The rows of a group lie close to one hidden flat surface of 13 dimensions, which passes through zero. Surfaces can cross.
In the rows, 128 means zero.
Known rows, each followed by its group:
[ 85 150 132 143 131 174 100 119 167 121 140 115 126 133 126 135 131 112]
vaki
[119 123 196  99 119 131 150  91 130 128 115 127 110 102  81 142 152 137]
Nor
[110 129  85 136 157 131 151 132 112 169 171 127 125 106 149  95 109 166]
Nor
[186 150 130 119 117 145 165 111 101 101 133 152 104 184 130 177  76 155]
fogo
[127 104  66 121 159 167 133 144 101  75 153 115 157 114 155 163 139 102]
kuvi
[110  95  91 120 179 106  72 134 121 116 167 106 109 128 163  37 159 138]
vaki
[130 101 106 136 151 109 109 145 144  93 145  82 172  68 145 101 155 126]
sako
[ 97 131  91 186 151  94 166 202 112 137 129 151 177 109 104  90 124 121]
Nor
[ 75 153 131 142 200 147 159 146 115 104 121 128 156 174 171 137  47 124]
tovu
[122 169 132 103 114 115 137 106  90 188 126 175 121 123 117 189 107 114]
novin
[118 172 139  51 144  95 120 119  88 142 177 123 107 109 145 136 110  56]
novin
[146 183 146 153  81 193 170 136 106  85 108 134 163 131 148 156 102 170]
giru
[159 168 116 153 113 128 110 141 109 115 119 111 190 157 181 132  78 156]
giru
[ 87 107  89 102  96 167 133 155 122 118 101 148  92 132 172  95 163 101]
sako
[137 163 138 106 144  96  87 132 129 197 161 133  82  93  96  66 147 127]
novin
[185 119 109 110  95 156  88  87 124 142 114 108 108 111  71 114 178 171]
novin
[125 112 200 144 168 179 136 124 132  97 123 126  81 184 107 114 122 130]
novin
[177 123 138 176 158 103 140 158 163 128 140 120 155  63 123 150 117 157]
vaki
[ 62 133 189 118 156  97  98  99 175  90  88 134 122 106 133  77 139 154]
giru
[156  88 200 168 134 100 101 168 129 113  74 171 116 137 153 110 174 116]
tovu
[123 155 139 110  86 195 135 115 153 173 119  92 134  71 170 147 106 137]
kuvi
[111 182 100  84 149 109  83 111 179 121 115 123 114 164  72 152  82  66]
sako
[159  95 146  78 146  74 110 103 160 119 122 116  85  91  82 119 160 112]
giru
[ 80 146 137 157  91 150 104 129 140 169 137 151 143 145 103 157 159  87]
tovu
[138  94 163 142 161 128 115 123 153  86 113 148 109 101 119 133 173 151]
giru
[188 117 181 117 137 157 111  99 119 110  76 107 125 119 145 124 123 185]
sako
[129 106 105 159 146  84 165 183 127 116 116 158 144 115  97 126 128 112]
limat
[172 165 122 129  93 124 140 128 101 125 137 130 122 205  94 132  80 123]
novin
[ 93 139 135 139 179 123 178 152  75 153 135 169 156  83 133 158 116 130]
fogo
[135 122 149 145 129  74  89 126 185  88 131  90 161  97 122 103 140 124]
vaki
[184 129 174 163 125 132 129 158 106 153 114 139 108 183 117 119 111 122]
limat
[110 148 131 178  87 121 106 125 153 143 138 110 194 123 131 145 126 138]
limat
[139 153  84 115 152 177  89 130 104 145 138 103 163 123 168 143 111 120]
fogo
[209 152 135 136  71 113 149 139  93 189 182  91 142 102  91 123 125 133]
limat
[168 165 103 122 117 113 100 154 189 122 138  72 134  89 102  86 107 116]
vaki
[126 140 107  91  72  68 146 125 131  84 110 117 143 101 137  81 130 140]
kuvi
[164 122 103 145 131 105 124 144 131  78  74 119 167 128 109 111 118 158]
Nor
[ 90 109 108 145 134  49 118 130 155 103 127 157 126 118 135  68 155 155]
tovu
[107 145 193 113 179 154 114 136  92  83 126 115 155 102 102 128 154  80]
kuvi
[130 142 140 154 185  98 146 109 130 103 165 180 124  91 135 171 120 192]
tovu
[104 123 182 144 130 156 120 142  87 182  63 169 112 131  77  86 176 137]
vaki
[128 133 165 107 169 120  52 108 153 107 122 117 100 145 122  92 149 123]
giru
[158 163 168  97  99 155  80 126 103 149  79 154 133  84 141 164 169 105]
fogo
[128  72 145  79 129 137 132 110 123 137 108 116 100 128 132 154 159  78]
giru
[ 74 131 198 141 119 165 118 108 157 106 109 159 100  74 167  90 179 178]
limat
[ 94 113 136 125 171 141 155  98 104 116 116 121 176 110 141 179 109 156]
vaki
[ 97 113  89 118 100  49 137 129 153 146  78 142 160 118 119 146 117 103]
fogo
[111 144  83 105 114 174 156 150  89 165 128 124 136 158 144 153  92  75]
sako
[ 97 132 193 121 119 150 113  90 149 117 121 100 108 160  99  87 133 139]
giru
[ 92 104 169 109 195 111  84  83 116 127 128 147 123 137 164 165 139 126]
novin
[ 90 171 139 130 124 150 175 134 154  95 119 114 169  58 107 143 108 132]
vaki
[ 85 145  81  92 103 101 134 155 110 113  83 147 148  81 187  77 135 124]
fogo
[136  92  40  89 120  92 159 121  99 121 165 114 142 122 138 168 123 102]
tovu
[ 90  77  82 123 155 162  85 150 106 143 121 121 144 144 188 129 162  75]
sako
[114 101 145 169 136 228 129 152 131  96 143 128 108 132 155 109 174 132]
tovu
[132 106  70 146 141 148 160 149 114 159 177 117 119 151  94 144 124 104]
giru
[111 101 129 142 152  83 145 141 140  93 161 144 144 123 110 186 142  73]
kuvi
[139 127 112 163 120 107  99 129 145 145 117 129 109 158 133  46 128 188]
kuvi
[120 131 145 138  89 111 149 120 133  87 156 151 126 180 134 185 127  85]
Nor
[196 173 166 139  96 137 131 164 111 107 162 109 117 137 167  91 101 132]
vaki
[153 129 185 143  92 180 156 134 103 153 145 115 110 162  86 138 135 105]
novin
[129 116 173 106  60  91 149  69 137 132 118 120 100 134  75  97 153 172]
giru
[129 109 157 155 177  97  88 115 140 167 140  98 142 144  44 134 135 101]
fogo
[136 121  65  97  93 152 153 137 121 166 113 130 117 113 132 159 120 103]
novin
[117 175 136 146  87 111 151 152 151 152 132 128 140 121  75 119 104 106]
tovu
[119 127  83  82 148 132 130  98 118 186 121 119  91 117  89  97 124 155]
kuvi
[126 141 121 141 104  92  79  92 156 119 138 123 144 175 123 140 123 139]
tovu
[132 111 165 148 130 178  95  87 130 103 108 130 133 157 148 149 151 172]
limat
[166 183 185 145 136 171  96 121 146 118 128 109 112 164  51 120 115 130]
limat
[115  91 117 108 163 206 136 112 135 131 131  95 108 116 110 165 138 111]
tovu
[139 106 178 113 128 133 131 145 106 144  54 123 135 111 132 117 138 112]
sako
[130 123 197 144 103 154 126 145  94 139 163  79 154 105 113  81 171 106]
kuvi
[187 154  82 141  89 161 149 145 157 143 134 116 128 122  88 181  99 120]
kuvi
[ 97 151 125 112 184 112  68 140 133 119 122 154 121 139 157 126 126  88]
sako
[167 116 146 123 154  69 107 126 120 125  76 112 193  98 139 158 105 133]
sako
[120  97  93 134 109  99 165 112  88 134 167 132 159 116  93 172 157 133]
novin
[110 136  63 104 108 125 118 134 110 140  83 162 129 132 114 113 142 127]
fogo
[ 77 166 134  58 121 130  94 119 148 130  98 168  84 115 166 153 132  51]
limat
[178 137 136 138  54 142 143 122 137  94 154  87 146 108  73 132 161 127]
Nor
[141 105 177 139 101 152 140 131 113 128 118 181 106  85 134 176 204 127]
sako
[109 132 182 122  81 136 149 118 149  98 122 126  84 207 113 120 111  83]
limat
[ 82 174  85 166 162 176 128 167 137 124 169 144 137 151 106 132 108  97]
Nor
[100  91 128 131 139 162 130 157  96 133 157 104 138  82 166  90 183  94]
tovu
[139 112  92 105  81 127 147 117 109  77 191 155 109 110 168 176 177 115]
sako
[ 87 120 141 141 124  83 122 123 160 187 102 157 149  92 112 176 136 100]
novin
[112 126 109 128 128 113 174 136 116 120 124 123 162 158 194 169  59 116]
fogo
[156  84 125 156 123 138  89 139 118 175  70 171 101 174 109 117 167 134]
vaki
[129 134 156 160 138 176 103 158 137 145 154 145 108 154  89 174 159  54]
kuvi
[106 138 115 122  64  97 153 135 143 150  80 141 106 196 114  74  87 124]
sako
[135  95 128 129 143 132  89 126 109 174 141 168  81 142 145 133 178 111]
novin
[115 114 117 109 166  88  89 101 112 107 156 183  84 146  98 147 180 107]
novin
[122 170  90 111  95 114 166  99 184 146 112 177  85 137 103 177  77 155]
Nor
[187 136 121 153  75  92 143 117 108 111 156 125 149 175  91 155 121 143]
Nor
[125 147 110 124 108 157  94 131 162 108 187  75 129 124 127 124 147  76]
Nor
[115 127 165 170 155 111  94 124 161  93 126 115 149 154 132  86 124 164]
giru
[ 45 163 136 130 141 129  82  89 163 123 171 100 151 118 128 101 137 133]
tovu
[ 86 141 134 120 147 121 204 127 116 102  94 165 150  57 115 133 116 178]
vaki
[100 102  30  98 160  74 150  93 103 167 160 152 119 173 121 184  87 118]
Nor
[175 137 131  77  95 160  96 125 109  87 125 139  70 124 144 102 187 112]
kuvi
[141 152 196 140 123  92 122 110 149 126  99 120 151 139 157 147  79 144]
kuvi
[109 175 117 128 166 142 119 133 158 169 145  98 137  95  95  98  81 141]
fogo
[140 152 133  89 117 172 107 109 154  59  71  88 153  84 160 126 115 155]
vaki
[138 125 111 129 103  91 115 114 162  82 125  87 172 152 149 125 100 132]
vaki
[119 139 174 133 179 162 119 131 165 100 136 126 119  53  49 150 179 102]
sako
[195 116 142 118 101 100 114 130  89 144 169 124 126  89 139 138 171 127]
limat
[107 152  93 135 112 137 133 168 129 160 160 144 131  93  87 136 154  72]
tovu
[100  88  91 133  92 153 125 113 206 137 110 152  84  83 134 141 181 142]
fogo
[115 176  85 117 135 115  94 107  92  96 134 170 167 135 155 181 130 131]
novin
[ 93 152 136 150 174 129 141 166 140  99 154 158 122 105 128 132 132 103]
tovu
[153  99 177 129 137 135 124 101 115 137 163 103 140 103 147 170 153 129]
vaki
[ 88  98  71  95  72 181 117  92 145 188  79 155  89 107 162 130 166 160]
kuvi
[143 118  96 165 182 134 119 175 148 147 151 128 142  78 115 124 138 131]
giru
[141 121 178 134 109 118 167 171 117  85 146  93 105 151 153  42 114 114]
limat
[108 138 102 117 147 125 141 130 131 140 157 108 126 110 119  87 112 145]
giru
[152 131 177 117 121  74 147 150  56  84 145 109 160 151 142 101 124  91]
fogo
[173  86 201 151  93  90 134 117 132  84 150 103 121 131 131  98 166 149]
fogo
[142 144 129 110 157 131 145 108 127 143  98 150  95  82  80  85 131 208]
kuvi
[170 105  86 151  88 127  94 133 125 124 173 104 131 128  53 106 199 122]
fogo
[ 58 109 147 133  90 160 182 140 120 129 104 126 173  65 168 138 148 128]
giru
[ 81 148 157  81 166 134 161 128 112 104 122 108 132 102  77 120 117  86]
Nor
[157 114 152 117 176 119 100 119 129 167  84 148  70 176 104 114 105 131]
limat
[140 106 128 110 124  84 131 157 130 130  99  89 156  71 143  74 132 119]
limat
[151 127 134 162 132 102 145 108 130 127 129 169 130 102 158 130 122 235]
sako
[166 142 105 164 138 153  97 115 106 183 153 165 112 147  55 150 155 166]
Nor
[119 167 147 143  46 101 160 112 214 131 117 158 104 137  99 168  98 129]
Nor
[175 110 139 135 120 142 140  98 102 126 105 157 124 127 123 171 138 187]
limat

New rows, each followed by its group:
[199 155 149 170  94 196 156 155 108 113 130 102 159  97 100 143 137 156]
kuvi
[140 118 103 168  96 135 126 127 171 201 143 115 107 125 163  89 112 187]
kuvi
[158 167 173 125 110 144  69 171 129 131 114 130 142  76 117 128 180  63]
limat
[120 109 166 128 170 145 158 152  59  87 130 142 134  91 127  95 170 135]
Nor
[177 140 107 161 130 108 104 169  86 149 138 148 144 143 131 102 141 137]
Nor
[162 177 114 125 140 175  91 121 141 107 125 135 120 124  99 155 130 129]
giru
[ 99 125 114 117 124  75  91  93 193 125 183  96 138 148  95 189 120  57]
vaki
[174  72 122 143 102 177 105  95 172  79 126  90 105 177 121 138 155 155]
tovu
[158 100 169 178  61 141  99 163 180 153  81  91 164 122 145 117 151  97]
novin
[154  96 106 120  89  66 125 118 145 120 118 142 104 101 122  76 172 170]
tovu
[101 125  61 122 136 126 159  98 123 110 191 103 153  87 112 129 124 181]
limat
[185 176 169 176 134 119  90 163 152 118 125 177 109  88 116 114 160 159]
giru
[ 99 147 221 150 149 120 118 130 105 151 147 149 115 110 105  89 165 125]
vaki
[125 169 138 182 161 135 157 179 119 155 172 150 152  80 109 143 115 130]
tovu
[117  93 103 166 127  70 181 151 155  80 129 150 127 102 113  86 139 171]
novin
[103 126 120 104  89  84 154 112 114  68 164 131 128 172 165 137 116  99]
vaki
[166 118 142 119 116 128 130 114  78 141 115 132 147 107 143 156 145 156]
fogo
[167 131 117 136 138 113  97 159 159  95 100 131 138 124 130 146 129 103]
vaki
[ 70 154  78  95 147 130 161 114  99 149 171 112 117 136 149  65  88 158]
giru
[126 144 118 148 130 213  97 148 106 170 125  98 146 166  83 131 129  95]
kuvi
[111  86 131 162 168 120 118 128 148  83 175  90 133 156 206  89 107 164]
fogo
[160 156 149 125  70 106 117 115 161 165 104 135 108 146 173 134  83 144]
Nor
[132 172  79 144 165 111 125 193 160 139 110 152 102 142  87  79  87 105]
tovu
[141  62  64  94 166 112  99 131 114  96 119  95 130 168 171 122 130  87]
tovu
[120 136 184 122 147 187 127 136 117 142 102  89 129 120 147  84 121 133]
tovu
[124  55  96 151 142 155 138 136 129 151  99 119 142 170 120 181 132  97]
tovu
[115 154  58 104 118  97  94 130 159 142 117 182 130  53 165 161 151 133]
sako
[ 75 111  70 148 119 120 122 146 147 172  96 144 161 108 136 143 126 122]
fogo
[171 144 157  89  85 125  98 118 102 149 155 156  79 133 159 152 161  85]
Nor
[135 155 154 127 163 142 154 114  69 148 181 129 103 172 119 111  96 155]
novin
[161 151 166 114 123 139 138 131  65 120 121 144 119 160 103 118 130 125]
fogo
[148 123 129  92  95 154 159 152 129 136  90  92 107 108 100  85 126  92]
tovu
[161 121 115 163  86 160 115 111 147 118 124 132 136 135 149 163 140 173]
sako
[123 112 139 142  82  85 110 126 158 171 192 127 106  88 128 117 182  99]
Nor
[103 175 120 108 176  92 136 129 129  96 177 135 126 144 137 148  72  94]
vaki
[105 155  90  91 134 150 130 120  96 129 112 170 131 142 183 164 104 122]
giru
[ 83 104 139 140  89 129 110  82 165 109 151 107 129 102 118 100 179 167]
tovu
[130 125  80 121 147 134 129 162 120 131  85  71 200  86 121 106  98 119]
limat
[146  83  89 134 121 125 169 106 121 122 152 117 113 179 116 139 110 158]
fogo
[121 140 137 158 166 113 173 154 143 155  86 101 171 100  62 112  71 146]
sako
[105 190 172  97 116  84 141 147 143 110  94 158 117 109 115 116  98  95]
fogo
[163 110  94 109 103  77 161 167  99 154  63 169 107 144 125 106 123 118]
tovu
[ 75 132  79 173 177 178 121 131 172 147 143  98 139 162  99 104  89 152]
tovu
[163 147  68 116 140 127 141 121 122 160 172 110 134  93  99 143 107 145]
tovu
[161 113  77 162 159 147 124 149 129 116 155 137 125 176 141 171 103 122]
kuvi
[140 152  82 145  70 145 115 119 164 113 188 124 128 104 130 143 152 139]
sako
[143 140 113 124 137 148 103 128 158 132  83 139 104 132 146 107 109 163]
novin
[118 119 124 131 135  84 152 123 153  78 123 184  69 157  88 108 143 152]
fogo
[176 156 130 139  52 131 134 152 159  73 126 136 127 123 152 167 138 100]
kuvi
[182 145 100  63 146 111 116 103 147 119  94 139  90 100 119 157 102 133]
vaki
[184 183 167  76  77 135 120 127  88 130 115 123 110 125 137 122 115 102]
tovu
[136 116  96 145 143 170 101 125 136  99  71 168 130 130 100 158 168 154]
kuvi
[169 130 129 107 107  91  87 111 113 137 102 154 128  79  74 136 193 136]
fogo
[145 122 158 156 147 159 177 167 140 102 157 109 104 144  77 114 115 104]
giru
[ 97 110 111 176 117 106 116 176 133 157 110 119 176 141 160  91 123 100]
sako
[127 139 149 179 140 158 138 133 156 161 110 147 136 122 135 156 101 172]
kuvi
[ 64 106  98 139 187 142 171 122 128 150 149 101 141 110 160  93  85 185]
Nor
[114 114  98 116 170  65  78 144 169 174  90 100 140  97 175  61  99 142]
Nor
[ 85 116 143 107 140 136 152 138 108 129 116 169  72 112 143  59 158 141]
sako
[138  85 146 128 120 139 118 142 146 211 115 138  70 124 136 120 153  96]
novin
[124 121 113 142 142 125 189 162 153 112 117 136 117 110  83 135 104 124]
tovu
[103 145 190 161 161 136 100 128 164 109 191 147 100  96 141 139 161 110]
vaki
[116 119 130 106  85 157 130 159 120 101 127 109 114 161 143  93 147  57]
sako
[108 157 203 155  87 152 165 131 123 105 172 173 104 122 140 167 154 118]
vaki
[123 131 207 145 140 171  75 108 125 112 107 118 117 182 170  97 139 144]
giru
[119 121 124 139 125 205  95 153 105 103 146  99 168 141 130 166 165  44]
kuvi
[ 65 151 146 119 134 207 156 141  67 166 111 160 123 121 112  94 148 137]
kuvi
[123 165 177 143  55 130 156 133 120 168 136 166 106 152 171 143 119 112]
limat
[108  78 187 161 184 155 121 180 140 130  53 121 127 141 138  80 135 102]
tovu
[108 136 170 108 102 157 167 107 154 118  97 113  87 117  77  87 119 155]
limat
[158  86 150  87 156 144 181 143 107 141 109 109  87 154 139 150  80  78]
giru
[132 202 122 104  90 144 192 140  61 136 138 161 129 127 178 116  70 161]
tovu
[157  94 164 133  76  65 164 151 135 172 103  89 170 104 129 133 112  99]
giru
[106 182 114 153 115 115 120 210 145 116 134 146 144 119 118 103 129  49]
Nor
[172 137  93 119  91 179 145 104 123 116 145 121 111 109 126 134 132 182]
Nor
[ 64 140 114  85 159 181 130  96 139 168 109 127 117  84 172 142 104 143]
kuvi
[ 66 118  91 111  90 107 116 104 138 194  96 164 147 110 116 182 151 101]
giru
[133 121 126 113 160 138 142 129  77  91 115 163 124 177 110 189 125  95]
kuvi
[107  94 109 131 123 107 115 101 182 193 138 101 138 108 147 152 111 129]
kuvi
[138  72 125 108 182  66 119 138 115 162  39 134 128 149 143 113 101 130]
tovu
[126 106 109  84  72 137 105  69 151 103 130  53 127 154 130  85 136 142]
tovu
[ 91 139 128 198 180 122 120 150 126 143 146 141 161 185  97 122 100 131]
Nor
[102  78 140 187 152 200 165 133 143 139 178 132  98 159 122 152 145 142]
fogo
[122 138 206 128 136 147 118 166  95 118  98 136 149 148 163 156 127  45]
tovu
[105  95 121 172 109 192 145 131 146 149 124 108 110 146 115  76 141 176]
sako
[169 114  85 143  77  86 169 166 103 148 174 147  94 133 106  84 154 131]
novin
[146 133 144 103 157 186  93 115 122 130 170  90 113 132 124 162 132  79]
fogo
[151  91  79 111  68 100 110 114 109 144  84 129 139 114 113 100 184 151]
fogo
[ 99  83 171 176 173 105 128 115 140 187 124 108 164 115 157 112 116 185]
novin
[ 86 100 111 144 121 166 142 104 161 116  88 154 104 173 115 144 131 157]
tovu
[118 118 166 133 160  74 123 117 156 104 103 120 143 134 155 115  94 152]
novin
[ 99 149  77 151  87 115 116 139 180 171  87 113 160 126 124 106  98 142]
fogo
[157 153 104 131 141 150 145 113 118  47 153 124 138 169  65 167 109 137]
limat
[138 156 188 124 180 104 100 109 114 114  93 129 154 152 142 143  82 149]
vaki
[126 117 106 100 147 109 155  91  89 139 129 140 124 159  63 184 118 119]
Nor
[120 106 135 127 111 146 136 129 122 143 125 127 105 124 103 104 162 135]
fogo
[115 143 137 177 187 145 159 152 164  95 156 164 124 118 100 168 105 140]
tovu
[173 160  84 115 130 127  91 101 123  92 124 115 125 155  99  95 121 179]
novin
[102 139 152 154 116 138 107 131 122 208 185 164  89 150 160 141 137 103]
Nor
[131 157 113 161 113 135 112 138 119 105 171 159 109 135 170  84 152 183]
tovu
[145 147  97  94 100 152 114 106 111  82 188 109  88 151 190 104 130 137]
sako
[ 82 166 101 118 187 160 125 129 159 146 134  76 164  59 125 100  79 150]
kuvi
[201 154  91 138 100 125 116 182  70 142 126 149 144 138 112 128 141 100]
Nor
[ 77 107 142 126 127 142  95 139  84  74 125 127 156 137 170  89 186  95]
kuvi
[137 128 136 137  65  86 108 129 137  84 113 132 127 192 143  95 135 108]
vaki
[206 138 166 112 147 164  80 115 125 127 156  58 128 103 173 113 125 141]
vaki
[143 100 147 139  75 153 152 157  49 131 126 134 139 151 123 104 183 114]
fogo
[ 75 116 155  92 175 111 111  67 140 136 166 115 100 154 129 145 110 116]
Nor
[151 158 120 113 160 139 135 133  97 174 139 131 148 132 106 208  76  89]
tovu
[ 98 122 118 131  99  90 116  79 162 164 107 101 167 129 148 130 100 171]
limat
[146 109 177  78 163 106 131 108 133  96  90  74 127 109 140  89 102 135]
tovu
[135 125 182 139 137 128  89 113 127  92  63 173 117 150 106 123 169 158]
kuvi
[152 122  61 131  59 140 201 131 106  81 147 154 126 183 147 168 105 135]
tovu
[128 123 128  96  85 121  91 125 161  98 112 107 106 137 104  95 166  74]
tovu
[ 87 152 104 164  71 105  97 148 165 158 196 137 115 105 146  74 173 123]
sako
[179 130 126 103 138 108 128 124  68 184  72 106 162 157  94 128  83 139]
Nor
[160  96 148 155 144 105 138 184 121 152 137 152 119  99 159 135 151  98]
giru
[137  95 191 193 161 192 129 124 132  94  92 135 122 203 119 147 127 161]
sako
